There are 5 hidden switches. A switch that is on adds its own fixed numbers to the row, and there is some noise. The rows also spread widely along 5 directions, which tell nothing about the answers.
Some rows, each with its switches (1 for on, 0 for off) after it:
 -9   0  21 -23   8  21  23   8   4 -22  11  10   6  -5   8 -11  31  -9  23  11 -21   0  18   4  -2  -5 -19 -32  16 -14 -> 1 0 1 1 1
-11  -3  13 -13  10   8  11  -5   5  -2   8  12  15 -12  18  -5  19   0  13  10 -16   1  16  11   9   3 -25 -32  12 -15 -> 0 1 0 1 0
-14  -2  13 -10  11  -2   1  -5   9   5  -1   2   4  -8  18  -1  10  -3  18   7  -9   0   8   9  -1   6 -21 -33  15 -13 -> 1 0 0 0 0
-22 -10  11  -8  10   4   8   8   4  -5   5   9   7 -16  18  -4  17   4  23   4  -7  -4   7   9   9  11 -28 -36  17  -5 -> 0 1 1 0 0
-18   3  10 -17   4   6  14   2   4  -2  -6   3   4 -12  13  -3  16 -15  17   0  -4  -2   7  15  -4   2 -15 -23  17  -8 -> 1 0 0 0 0
 -6  -8  17 -20  14  14  16   7   3 -15   9   6  17  -6  17  -3  27   2  18  10 -22   0  13   8   7   6 -21 -34  13 -14 -> 1 0 1 1 0
-21  -2  10  -6   5   6   0  -2   7   4  -7   9   5 -10  26   2  14   7  15   8  -4   0   3   2  10   7 -23 -35  18 -13 -> 0 0 0 1 0
 -7 -18   9  -4  18   5   9   9   7 -10  12   7   2 -16  13  -2  22   4  19   5 -24   4  10  10  -1   9 -20 -33  13  -4 -> 1 0 0 0 0
-21  -4  15 -18   7  15  22  13  -5 -13  -4   6  19 -12  13  -5  22  -5  23   2  -6  -3   6  15   8   8 -25 -27  16  -7 -> 1 1 1 0 0
-17  -8  13 -13  12  12  16   9  -1 -10   5   9  16  -7  20  -2  24   3  16   8  -7  -3  10   8  17   4 -21 -28  15  -8 -> 0 0 1 1 0
-27  -4  13  -7   9   2   2   4   2   2   1   8  10  -8  28   0  15   9  18   9  -1  -3   2   0  21   9 -29 -36  18 -10 -> 0 0 1 1 0
-21   3  10 -10   1   9   5  -4   7   3 -14   7   4  -8  21   0  18   0  14   5  -5  -4   5   8   3   3 -19 -31  14 -14 -> 0 0 0 1 0
-22  -2   9 -11   5  13  25   8  -5 -16   7  17  13 -20  13  -6  23  -9  18   9  -8  -2   4   6  17   7 -22 -26  18  -2 -> 1 1 0 1 0
-19  -3  13 -11   2   2   8   4  12  -7   3  11 -10 -15   9  -2  23 -12  25   0 -15  -5   9  12  -5   8 -16 -33  17  -5 -> 0 0 1 0 0
-17   1  12 -14   8   9  16  -1  -1  -4   1   6  17  -8  18  -4  18  -8  13  11  -3   0  11   7  14  -2 -19 -24  15 -12 -> 1 0 0 1 0

New rows. What belongs after each?
-22  -4  13 -10   8   8   5   5   6  -5   1  14   8 -14  24   0  20  12  21   8 -10  -4   4   3  13  13 -34 -41  18 -13 -> 0 1 1 1 0
-14  -8  12 -11   6  16   7   2   7  -5 -13  10   9 -14  23   1  23  14  17   3 -15  -2   8  11   0   9 -27 -40  15 -14 -> 0 1 0 1 0
-11  -8  11 -10  12  11  14   4   1 -10   3   9  12 -10  16  -3  24  -1  18   8 -14   0   7   7   8   4 -19 -30  13  -7 -> 1 0 0 1 0
-23  -4  11  -9  10   6   6   5   2   0  -2   3  11  -8  19   1  15   3  19   3   0  -3   7  10  10   5 -25 -28  16  -8 -> 0 0 1 0 0
-18  -1  16 -10   9   2   5   0   6   0  11  10   7  -7  19  -2  19  -3  17  11 -12  -3  12   5  12   4 -24 -34  15 -14 -> 0 0 1 1 0
-23  10  22 -28   2  22  23   4  -3 -12  -3   8  20  -5  14 -12  22  -5  21  13  -3  -4  14   0   8  -5 -26 -31  18 -20 -> 1 1 1 1 1
-19   9  17 -22  -6   7   8  -4  14  -5  -6  15 -10 -16  14  -2  24 -10  25   2 -19  -7   9  11  -7   7 -22 -39  16 -17 -> 0 1 1 1 0
-20  -8  13  -9   6  10  16  11   6 -15  11  20   2 -21  15  -4  28   1  22   8 -18  -3   5   5  13  10 -26 -37  19  -3 -> 0 1 1 1 0
-12  -1  18 -14  10  15   5  -2  10  -4   6   6   8  -5  18  -8  20   5  17  12 -17   4  18   1   0  -6 -19 -36  15 -18 -> 0 0 0 1 1
-17  -1  16 -12  12   3   2  -4   4   2   6   5  14  -3  25   1  13   6  16  10  -9  -2  12   5  13   4 -26 -36  15 -18 -> 0 0 1 1 0
-28   4  11 -10   7  -5   7  -4   3   4   6   8   9 -16  18  -5   6  -9  18   9   0  -1   6   5   9   6 -27 -33  17 -10 -> 1 1 0 0 0
-20   4  14 -14   7   1   8  -3   5   2   9   2   9  -5  14  -3  14 -12  19   5  -5  -2  15  13   5   0 -19 -26  17 -11 -> 0 0 1 0 0
-31  12  15 -18  -3   1  12  -3   4   1  -2  15   6 -12  19  -3  15 -10  20  11   4  -9   5   4  14   3 -26 -33  19 -13 -> 0 1 1 1 0
-12   0  17 -22   8  13  16   6  -2  -9   0   3  18  -5  18  -4  25  -4  17   8 -14  -2  11   9   8   2 -22 -28  13 -18 -> 1 0 1 1 0
-14  -6  12 -14   6   7   9   8   7 -12  -1   6  -1 -12  14  -1  23  -4  24  -1 -17  -3   5  10  -5   9 -21 -34  16  -9 -> 1 0 1 0 0
-17   4  16 -18   1   6  13   4  10 -11  -1  11  -4 -11  14  -2  26 -12  24   5 -16  -5   7   7  -1   8 -19 -34  16 -11 -> 1 0 1 1 0
-29   0  16 -11   9  12  18  11  -4 -10  12   5   9  -8  12 -10  18  -7  23  12  -1  -1   9  -3  11   0 -21 -29  22  -6 -> 1 0 1 0 1
-26   3   9 -10   3   8  12   2   1   1  -9   8   7 -12  20  -2  18  -4  14   8   3  -5   3   6  12   3 -16 -27  17 -10 -> 0 0 0 1 0
-19  -5   7 -10   2  11  18   6   5  -9  -1  12  -1 -21   8  -6  23 -13  21  -1 -10  -1  10  17  -4   3 -16 -26  16   0 -> 0 1 0 0 0
 -9 -11  17 -18   4  22  20  13   6 -19  -1  14   7 -16  13  -3  33   2  23   0 -26  -5  10  15  -1   9 -22 -38  14  -8 -> 0 1 1 1 0
-25  -3  14 -16   6  16  27  15  -7 -19   1  15  16 -15  17  -6  26  -5  23   7  -6  -5   4   5  19   9 -28 -28  17  -4 -> 1 1 1 1 0
-25  -5  14 -12   8   6   6   4   6   0  -5   7   8 -12  23  -1  13   7  22   3  -3  -5   7   9   6   9 -29 -36  19 -11 -> 0 1 1 0 0
-23   0  18 -12   6  11  15   4   5 -10  20  14   0  -9  12 -11  23  -7  22  16 -11   0  16  -3   9  -2 -20 -34  18  -8 -> 0 0 1 1 1
-15  -3  18  -9  12  11   1  -3   7  -3   6   5   7  -5  23  -8  16  12  18  13 -13   2  10  -6   5   4 -29 -43  16 -19 -> 1 0 0 1 1
 -8  -6  18 -19   9  14  22   7   5 -19  13  14  12 -14  12  -7  30  -5  23   6 -27   1  12   9   6   8 -25 -35  13 -10 -> 1 1 1 1 0
-16  -1  15 -13   7  11  16   2   8 -14  22  14  -4 -18   2 -15  21 -14  23  10 -21   1  15   4  -7   1 -21 -36  17  -5 -> 1 1 0 0 1
-15   0  13 -13   4   6   8  -6   8   1  -4   8   3 -11  18  -2  20  -3  14   8 -12  -1  10  11   1   0 -17 -29  14 -14 -> 0 0 0 1 0
-33  11  19 -18  -5  14  15   1   2  -8  -2  16   3 -11  13 -13  21  -7  24  11  -2  -5   8  -2   8  -1 -26 -38  21 -12 -> 0 1 1 1 1
